There are 10 hidden switches. A switch that is on adds its own fixed numbers to the row, and there is some noise. The rows also spread widely along 14 directions, which tell nothing about the answers.
(in the rows, 128 means zero)
Some rows, each with its switches (1 for on, 0 for off) after it:
[104 144 164 156 175 201  86 144 106 121 107 111 134 125 134 149 150 152
 145 137 146 141 184 147 167 146 107  87 176 130 125 102]	0 0 1 0 1 0 1 0 0 1
[139 201 186  86  84 105 133 153 156 127 121 138 132 139 103 163  98 108
 181 107 153 116 144 153 134 151 139 130 151 166 153 135]	1 0 0 0 1 0 1 1 0 1
[120 140 109 122 141 131 123 142 138 109 118  95 166 122 143 140 118 122
 119 126 126 145 142 120 124 141 152 133 157 136 136 102]	0 0 0 0 0 0 1 0 0 1
[143 116 123 110 115  91 140 144 122  95 122 101 146 155 119 138 107  90
 138 130 137 159 156 132 121 103 166 134 139 139 144 108]	1 1 0 0 1 0 1 0 0 0
[100 143 124  90 167 156  92 116 125 118  99 110 120 108 108 112 132 135
 151 113  96 152 118 163 119 146 167 132 151 149  95 102]	1 1 0 0 0 0 1 0 1 1
[131  87 127  91 127 141 106 103 147 149  78  91 115 101 100 105 136 143
 124 117 132 135 140 116 108  83 157 144  94 145  83 110]	0 0 0 1 0 0 0 1 1 1
[128 149 151 100 127 106 161 148 144 128 165 102 135 142 110 114 136 150
 133 157 139 130 158 110 117 132 124 144 134 201 176  98]	1 0 1 1 0 0 1 0 0 0
[152 131 144 117 137 155 128 157 140 140 106 118 136 126 150 171  97 130
 161 140 134  94 163 111 151 120 136 114 131  81 107 147]	1 0 0 0 1 0 1 0 0 1
[113 123 125 169 132 168 141 137  76  96 128 136 145 128 115 123 108  97
  95 136 102  97  72 196 141 151 135 117 132 147 133  68]	0 1 0 1 0 0 0 1 0 0
[134 215 170 141 141 162 165 128 115  91 144 141 168 115  95 198  81 130
 147 179 127  48  87 175 134 224 128  79 107 174 175  72]	1 0 1 0 0 0 1 0 0 1
[130 102 152 160 149 123 105 156 123 163 112 156 137 126 140 142 114 126
 128 145 180 105 150  78 162 141 126 134 124 101 110 132]	1 1 0 1 1 0 0 0 1 1
[127 146  99  98 159  99  86 121 185 156 104 130 138 102 142 103 150 163
 140 120 121 154 133  72 101 148 153 163 161 141  92 135]	0 1 1 0 0 0 0 1 0 1
[122 123 131 113 121 134 130 113 144 104 120 150 136 126 112 114 122 100
 138 143 113 115  91 174 118 173 149 163 129 173 139  96]	1 0 0 0 1 0 0 1 1 1
[104 158 123 103 172 115 132 137  96 116 147  94 128 115 108 121 119 160
 143 143 103 124  96 131 124 155 121 130 125 177 146 105]	1 1 1 0 0 1 0 0 0 1
[115 105 142 148 158 152 104 130 100 128 125 145 109 131 122 114 145 148
 148 153 139 109  97 150 159 140  90 120 134 134 124 132]	0 0 1 0 1 0 0 1 1 0
[144 102  96 102 126  87 157 165 136 111 154  92 139 144 161 120  90 137
 129 133 100 120 130 109 129  82 124 155 134 116 149 131]	0 1 1 0 0 1 1 1 1 1
[122 132 134  97 115 110  93 136 112 152  97 118 128 128 113 120 125 119
 123 108 149 144 109 117 129 101 158 127 129 134  97 113]	0 0 1 1 1 1 1 0 0 0
[123 146 108 151 152 113 118 113 142 146 124 105 133 119 122 106 169 168
 116 141 167 158 192  81 131 105 125 120 143 186 139 150]	1 0 0 1 0 0 1 0 0 0
[ 97 105 147 131 157 117 124 167  66 100 115  59 139 135 115 147 126 111
 141 132 167 167 161 126 144 127 127 121 137 132 142  91]	1 0 0 1 1 0 0 0 0 0
[138 126 165 102 158 137 125 152 110 130 124 135  96 146 108 119 113 141
 155 130 113 130 177 138 143 113 149 114 146 119 101 114]	0 1 0 1 0 0 1 0 1 1
[ 88 166 114  97 185 108 119 158  98 116 149  78 124 116 130 107 137 169
 168 133 100 138  94 132 126 160 111 140 158 146 127 122]	0 0 1 1 0 0 0 0 1 0
[130 157 127 134 105  95 142 133 135 151 144 116 128 133 109 124 130 144
 124 128 154 104 147  99 137 101 122 126  98 179 152 173]	1 0 0 0 0 0 1 0 0 1
[129 168 139  75 103 141 101  99 178 123 107 102 127 126 118 123 143 143
 175 121 137 163 137 160 116 102 124 117 174 185 139 134]	1 0 1 0 0 0 1 0 1 0
[144 108 168 134  99 143 131 149 100  98 119 131 145 154 115 160  89  84
 124 134 152 130 117 175 156 113 123  98 144 137 159  90]	0 1 0 0 0 0 1 0 0 1
[115  97 191  86 152 194 143 154 105 122 145 114 131 130 111 142  94 136
 131 166 122  95  92 159 147 161 110 137 126 159 158  35]	1 0 1 0 1 1 0 0 1 1
[149 125 185  80 134 142 129 136 140 154 120 133 121 121  94 144  85 154
 123 127 166 137 151 108 137  98 134 111 140 169 135  79]	1 1 0 1 0 1 1 1 1 1
[103 100  59 155 104  99 118 158 137 113 108  59 170 125 182 108 148  98
 107 108 117 137 155 113 122  90 143 179 126 110 124 142]	0 0 1 1 1 0 1 1 0 1
[126 115 163  70 135 160 114 137 136 144 123 111 135 124 108 126 110 147
 118 129 151 151 102 131 135 108 127 124 159 171 137  65]	0 0 0 1 0 0 1 0 1 0
[ 91 178  95 165 121 109 100 135 146 148  98  91 127 116 163 109 182 132
 167 108 114  95 184 116 143 139 140 154 116 115 102 220]	1 0 0 0 1 1 1 0 0 0
[106 113 116 124 112 142  88 146 126 144 112 114 147 115 151 112 140 124
 119 109 147 146  76 142 146 111  95 152 165 152 130 121]	0 0 1 1 1 0 0 1 0 1
[124 137 108 127  92 127 113 128 138 115 119 124 132 145 143 110 134 105
 147 119 106 112 120 172 135 102 129 138 135 134 125 155]	0 0 1 0 1 0 1 0 1 1

New rows. What belongs after each?
[170 116 160 118 121 129 141 104 157 121 113 155 114 132 103 140 115 134
 151 163 160 121 171 134 131 111 126 108 125 161 138 128]	1 0 0 1 0 0 1 1 1 1
[127 176 119  90 120  86  99  92 146 164  94 157 112 104  87 108 129 139
 132 103 138 134  96 110 108 129 181 132 114 170  87 151]	1 0 0 0 0 1 1 1 0 0
[149 101 114 120 146 112 174 151 135 123 173 148 119 149 142 103 113 143
 131 171 115 106 126 122 136 119 111 151 139 150 155 132]	1 0 0 1 0 0 1 1 1 0
[111  77 132 119 107 114 112 160 140 127 119  84 156 137 157 119 135 104
 129 127 163 150 132 119 145 110 104 173 146 140 157 116]	0 0 0 1 1 0 0 0 1 1
[148 101 157 118 111 146 143 130 102 125 122 127 130 131  92 152  90 118
 110 140 165 124  98 139 143  92 126  97 112 158 145  91]	1 0 0 0 0 0 1 1 0 0
[128 104 128 167 133 119 124 170 108 129 137 151 151 145 169 128 116 105
  98 143 157 128 141 111 165 137 119 137 164 113 147 118]	0 0 0 1 0 1 1 0 0 1
[128 132 143 104 130 130 127 141 116 157 126 120 103 130 108 111 110 155
 129 114 119 107 121 113 125  90 140 123 109 126  93 125]	0 0 1 0 0 0 0 1 1 0
[118 174 143 101 121  69 124 175 137 153 155  88 135 147 132 119 145 162
 153 115 167 152 160  83 144 103  97 139 164 173 166 159]	0 0 1 1 1 0 1 0 0 0
[116 168 138 127 105  94 111 135 116 114  87 116 135 108 121 156 117  95
 169 112 153 115 114 155 138 156 138 124 120 131 122 154]	1 0 0 1 0 1 1 1 0 1
[125 130  96 165 116  69 126 127 128 128 139 159 155 124 133 117 133 113
 101 148 168 122  89 105 131 148 118 148 121 177 157 139]	1 0 1 1 0 0 1 1 0 1
[124 171 131  98  88 117 125 156 159 119 122 150 151 132 147 131 103  82
 139 101 100 113  91 168 118 171 167 167 171 133 126 114]	0 0 0 0 0 0 1 1 0 1
[132 131 147 170  88 117 115 146 137 117 110 112 163 135 143 157 129 100
 136 137 174 107 141 137 150 124 104 116 126 138 159 133]	0 1 1 1 0 0 1 0 0 1
[110 209 110 131 177  66  98  86  85 168 117 147  91  98  62 105 138 198
 134 109 159 137 133  82 133 116 144  80  96 194  92 191]	1 0 0 1 0 1 1 0 1 1
[146 112 118 153 113 116 130 119 142 126 100 118 161 127 138 153 119 106
 116 151 167 115 154  97 136 117 147 122 107 124 137 129]	1 0 0 0 1 1 1 0 0 0
[140 146 122 168 131 156 150 123 141 103 124 117 153 113 148 153 122 136
 136 170 131  86 156 147 139 145 105 109 129 149 156 121]	1 0 1 1 0 1 1 1 0 1
[156 167 115 149 114 154 117 138 143 111  76 117 167 125 155 186  83 105
 131 108 135 122 189 127 125  96 173  82 148  68  92 116]	0 0 1 0 1 0 1 1 0 1
[110 156 136 141  89 124 119 141 185 144 121 125 148 132 156 101 172 107
 138 129 137 116 168 124 122 162 141 179 155 168 145 135]	1 0 0 1 0 0 0 0 0 0
[112 135 152 115 113 126 140 157 161 128 129 107 144 127 139 130 124 116
 157 131 118  87 123 139 129 165 135 181 123 142 148 113]	1 1 0 0 1 0 0 1 1 0
[115 125 148 137 109 131 123 174 123 153 117  74 135 139 140 129 127 125
 126 101 135 120 189  95 140  84 145 138 123 107 118 129]	0 1 0 0 0 0 0 0 0 0
[135 131 146  99 107 191 124 100 135 125 116 119 138 112 101 131 118 131
 132 150 107  82  33 187 121 136 113 115 110 178 132  85]	0 0 1 0 0 0 0 0 0 0
[ 92 174 170 156 125 187 111 133 132 120 133 116 138 135 131 125 166 137
 144 130 139 126 157 188 170 156  88 121 185 203 183 117]	1 1 0 0 1 1 1 0 0 0
[124 125 142 147 117 124 123 124 133 143 117  92 136 116 106 117 152 156
 120 127 164 125 142 113 138  99 100 127 114 186 150 130]	0 1 0 1 0 0 0 1 0 0
[122  91 122 143 108 147 141 159 141 128 140 124 154 131 164 124 112 110
 108 148 138 101 100 137 143 116 111 153 138 130 149  96]	1 0 1 1 0 0 1 1 1 0
[104  98 140 130 105 121 107 143 138 126  97 120 140 126 139 107 148  79
 114 121 150 153 151 133 129 143 163 171 146 139 124  92]	1 0 0 1 0 1 1 1 0 0
[129 155 159 107  66 102 132 135 159 114 124 152 143 137 128 141 103  82
 148 120 146 112 102 169 135 152 134 152 145 168 165 125]	1 0 0 0 0 1 1 1 1 1
[142 120 102 150 143 155 117  91 138  84 103 158 172 126 121 138 111 100
 101 161 109 119 103 166 114 160 174 114 133 145 126  59]	0 1 1 0 1 0 1 0 1 1
[133  75 107 164 148 120 108 128 159 108  76 105 151 109 164 144 152 107
 147 165 162 137 188  99 133 148 137 146 130  95 115 144]	1 0 0 1 0 0 1 1 0 1
[159  85 120  90 110 132 124 144 163 135 115 153 136 133 149 119 105  91
 137 145 113 124  98 138 124 123 155 163 153 114 110 112]	1 1 0 1 0 0 1 0 0 1
[144 104 164 121 121 133  96 136 137 113  95 121 127 132 134 164 134 108
 200 164 168 121 113 155 157 144  95 109 144 109 133 153]	1 1 1 0 0 0 1 0 0 0
[154  69 101  99 144  80 118 112 128 113 102 116 128 129 115 117 126 113
 130 151 160 189 151  95 113  93 158 132 129 143 116 121]	1 0 0 1 0 0 1 0 0 1
[118 131 116 126 143 114 115 110 142 113 123 128 150 126 119 124 136 125
 127 142 155 155 134 122 129 142 136 134 145 180 154 118]	1 0 0 0 1 0 1 0 1 1
[138 141 165 118 126 162 154 136 141 119 147 159 125 144 120 123 118 129
 146 156 127 111 135 170 138 154 114 135 167 177 159  87]	1 0 0 1 1 0 0 1 1 0
[ 91 200 160  86  74 173 101 180 154 155  97 132 147 110 158 139  82  86
 143  50  69  65  74 191 136 160 177 169 160  94  86 103]	0 1 0 0 0 1 1 1 1 1
[120 174 129 131 122 173 104 113 121 152  93  99 136 108 102 138 133 149
 117 110 142 119 147 132 128  86 149  89 117 162 101 112]	1 0 1 1 1 0 1 0 0 0
[116 158 157 151 108 111 126 116 140 124 110 131 144 133  90 124 136 118
 116 116 148 102 159 133 126 143 168 134  97 175 140 100]	0 1 0 0 1 0 1 1 1 0
[143  63 140 111 123 155 115 122 123 117  84 103 131 127 122 130 126 110
 122 140 149 145 137 148 138  90 134 125 133 126 116  93]	0 0 0 1 1 1 1 1 0 0
[107 203 125 185 102 121 108 141 124 137 101 130 147 117 152 144 138 115
 141 106 136  76 152 142 155 156 131 116 124 120 117 181]	0 0 0 1 0 1 1 0 0 1
[ 92  90 103 131 103 114 125 131 123 101 128  66 129 134 132  87 170 109
 129 130 124 150 130 154 123 100 122 167 118 177 156 129]	1 0 1 0 0 0 1 1 0 0
[140 125 115 121 164 132 138 140 139 115 138 108 146 124 138 130 129 156
 144 163 136 142 132 119 126 133 105 134 167 163 154 100]	1 1 1 1 1 0 0 1 0 0
[123  97 123 135 136 107 147 163 108 103 130  79 159 124 150 147 108 113
 130 155 143 125 122 116 134 131 116 145 130 127 159  88]	1 1 1 1 0 1 0 1 0 0
[122 120 179 120 106 134 116 120 149 138 106 143 113 135 101 103 151 116
 140 130 146 117 165 151 138 132 149 153 126 174 131 104]	1 1 0 1 1 1 1 1 1 0
[121 127 148 144 136 105 136 150 119 144 144 151 130 130 135 126 120 132
 129 153 157  91 128 103 159 155 114 139 116 144 146 139]	1 0 0 1 0 1 1 0 1 1
[115 121 102 124 162 111 113 114 123 147 132 133  98 125 102  69 162 163
 126 132 104 136 139 111 117 114 142 157 114 181 108 143]	1 1 1 0 1 0 0 1 0 1
[122  87 136 138 121 187 121 136 121 131 123 146 159 127 142 116 119 102
  68 149 132 121  85 152 146 136 135 138 157 153 138  47]	0 0 0 1 0 1 1 0 0 0
[111  74 147 122  94 132 129 167 168 128 140  95 158 146 170 122 141 100
 138 143 156 119 142 125 156 130  99 191 140 150 184 124]	1 0 0 0 1 0 1 0 1 1
[160 102 126 137 133 123 154 114 155 132 141 137 127 133 131 116 124 157
 110 163 159 135 191  98 136  80 110 122 136 180 161 130]	1 0 0 1 0 1 1 1 1 1
[150 135 152 134 145 157 123 116 146 140  98 126 120 103 126 152 129 157
 160 158 153 101 161 124 144 136  99 105 130 144 123 147]	1 0 0 1 0 1 0 1 0 1
[ 97 129 160 104 161 154 121 124  97 123 128 118 106 121  89 110 132 154
 136 128 127 136 134 161 147 136 125 127 130 189 142  99]	1 0 0 0 1 1 1 1 1 1
[130  97 132 168 142 203 118 138 113 124 115 149 138 140 144 123 132 109
 106 159 116 108 146 161 149 125 144 116 150 118 110  73]	1 1 1 1 1 0 1 0 0 0
[ 95 119 122 170 120 105 109 143 148 148 119 124 131 132 157  85 179 118
 136 134 131  94 155 111 137 161 132 180 115 127 115 163]	0 0 0 1 0 0 0 0 1 0
[120 111 112 142 118 215 119 133 131 154 122 119 145 118 150 111 118 139
  84 119 113 107 111 152 151  68 121 121 149 146 117  98]	1 1 0 1 0 0 1 0 1 0
[161 125 160 118 125 119 124 118 127 139 111 148 112 142  93 121 119 134
 118 142 143 135 180 113 119  96 158 104 122 156 113  94]	0 1 1 1 0 1 0 0 0 1
[142 176  70 143  89 112 120 103 147 153 107 125 114 113 133 104 147 145
 148  99 112  97 136 143 132  60 120 127 112 155 102 236]	1 0 0 1 1 0 1 1 0 1
[125 134 109 163 179 140 116 106 118 106 113 145 132 120 119 117 158 134
 147 167 122 121 149 150 140 172 131 121 139 158 125 135]	1 1 0 1 1 0 1 0 0 1
[131 135 100 132 113 111 142 125 124 128 135 143 138 137 125 102 126 109
 100 135 117 121 126 134 128 119 150 148 126 173 139 125]	1 0 0 1 1 1 1 0 0 1
[139 171 101 117 140 110 116 100 145 134 123 188 110 132 112 101 124 132
 136 127 105 129 133 133 114 137 178 123 144 151  93 154]	1 0 0 0 0 0 1 0 1 1
[131 113 138 101 117 105 150 159 124 124 156 121 112 159 130 109 114 119
 144 137 121 129 148 126 137 106 138 148 136 137 146 132]	1 0 0 0 0 0 1 0 1 0
[ 92 150 136 152 157 129  98 109 165 111 108 137 120 125 138  92 197 139
 168 142 122 138 192 150 136 192 136 166 169 175 141 142]	1 1 0 0 1 1 1 1 1 0
[106 126 153 152 152 153 105 127 117 136 110 148 111 115 117 117 149 137
 146 142 146 110 128 151 156 160 118 126 138 143 116 129]	1 0 0 1 0 0 1 1 1 0
[160 106 125 117 112 118 142 138 105 118 119 107 122 145 117 131  99 123
 123 124 147 153 151 132 137  45 128  96 140 131 126 129]	0 0 0 1 0 0 1 1 0 0
[148 145 115 151  91 111 134 126 141 137 128 162 128 153 145 122 123 106
 125 141 129 101 147 122 132 107 148 121 123 128 123 155]	1 0 1 0 0 1 1 0 0 0
[114 136 153 108 101 143 116 157 115 140 107 125 118 117 126 135  98 103
 151 101 129 103 100 161 141 121 133 137 129 119 103 127]	1 0 0 1 0 0 0 1 1 1
[117 138  68 129 128 116 150 164 122 112 146 133 158 148 180 103 104  87
 106 125  71 121 111 133 116 145 176 176 165 109 123 112]	1 0 0 0 1 1 0 0 0 0
[125 158 160 102 149 107 125 119 113 126 140 143 109 131  76 107 129 158
 133 137 125 136 117 139 122 149 130 123 135 204 147  93]	0 1 1 0 0 1 0 1 0 1
[ 89 133 129 101 189  88  89 125 101 148 123 134 113 114  95  85 152 159
 131 124 143 166 109 101 132 166 144 159 141 188 119 111]	1 1 0 1 1 1 0 0 1 1
[106 159 108 155 148  88 121 177 145 165 154 139 122 131 184 107 135 161
 147 116 129 104 165  78 166 132 103 166 159 115 136 208]	1 1 0 0 0 1 1 1 1 1
[129 131 147 125 122 133 130 148 111 122 107 122 131 137 120 154  92 108
 138 115 147 123 146 136 142 105 156 113 126 108 116 113]	1 0 0 0 1 0 1 1 1 0
[130 139 160 109 107 120 126 152 123 118 138 149 133 157 119 126 112  99
 145 124 149 147 121 163 148 125 132 132 178 163 157 102]	1 1 0 1 1 0 1 0 1 0
[155 132 159 100 128 121 121 124 147 126 127 133 113 147 115 134 122 149
 170 145 156 143 151 132 146 105 108 103 158 147 144 150]	0 0 0 0 0 0 1 0 1 0
[120  64 155 132 138 105 117 141 113 125 112  99 130 133 118 133 142 114
 147 172 164 106 128 107 150 142 127 149  79 125 139 118]	1 1 1 0 1 1 1 0 0 0
[122 150 178 140  96 122 104 137 167 153 128 132 103 167 130  95 183 142
 167 122 155 136 230 121 145 104 111 140 158 161 141 165]	0 0 1 0 1 0 0 0 1 0
[141 107 147 139  88 149 100 160 145 159  87 141 122 153 166 123 116  92
 111  87 144 153 216 112 142  64 170 130 177  70  83 126]	0 0 0 0 0 1 0 1 0 0
[120 175 109 166 135  94 118 158 128 121 129 168 169 131 159 144 109  93
 115 130 160 146 138 103 135 182 152 133 187 129 136 116]	1 0 0 1 0 0 0 0 0 1
[123 145 134 116 103 142 106 150 133 151  98 107 135 119 140 138 111 121
 131  98 128 114 119 125 124 102 147 126 131 101  89 123]	0 0 1 0 0 0 0 1 0 0
[121 153 134 147 171  36 127 143 108 107 119 126 122 145 104 129 140 123
 168 144 159 147 208  83 128 165 178 130 117 124 118 147]	1 1 0 1 1 0 1 0 1 0
[117 146 158 135 122 121 121 142  93 125 135 141 107 141 109 112 138 131
 140 134 138 122 116 160 151 130 107 116 142 163 140 125]	0 0 1 1 0 1 1 1 0 0
[154 132 118 109  93  93 151 137 157 129 126 136 125 147 127 115 106 109
 132 115 128 136 186 120 116  75 167 147 134 144 123 140]	1 0 0 1 1 0 1 1 1 1
[132 140 117 117 132 123 127 100 136 135  97 116 118 117 101 119 125 131
 138 130 113 107 145 119 104 117 182 124  84 131  84 133]	1 0 0 0 0 0 0 0 1 0
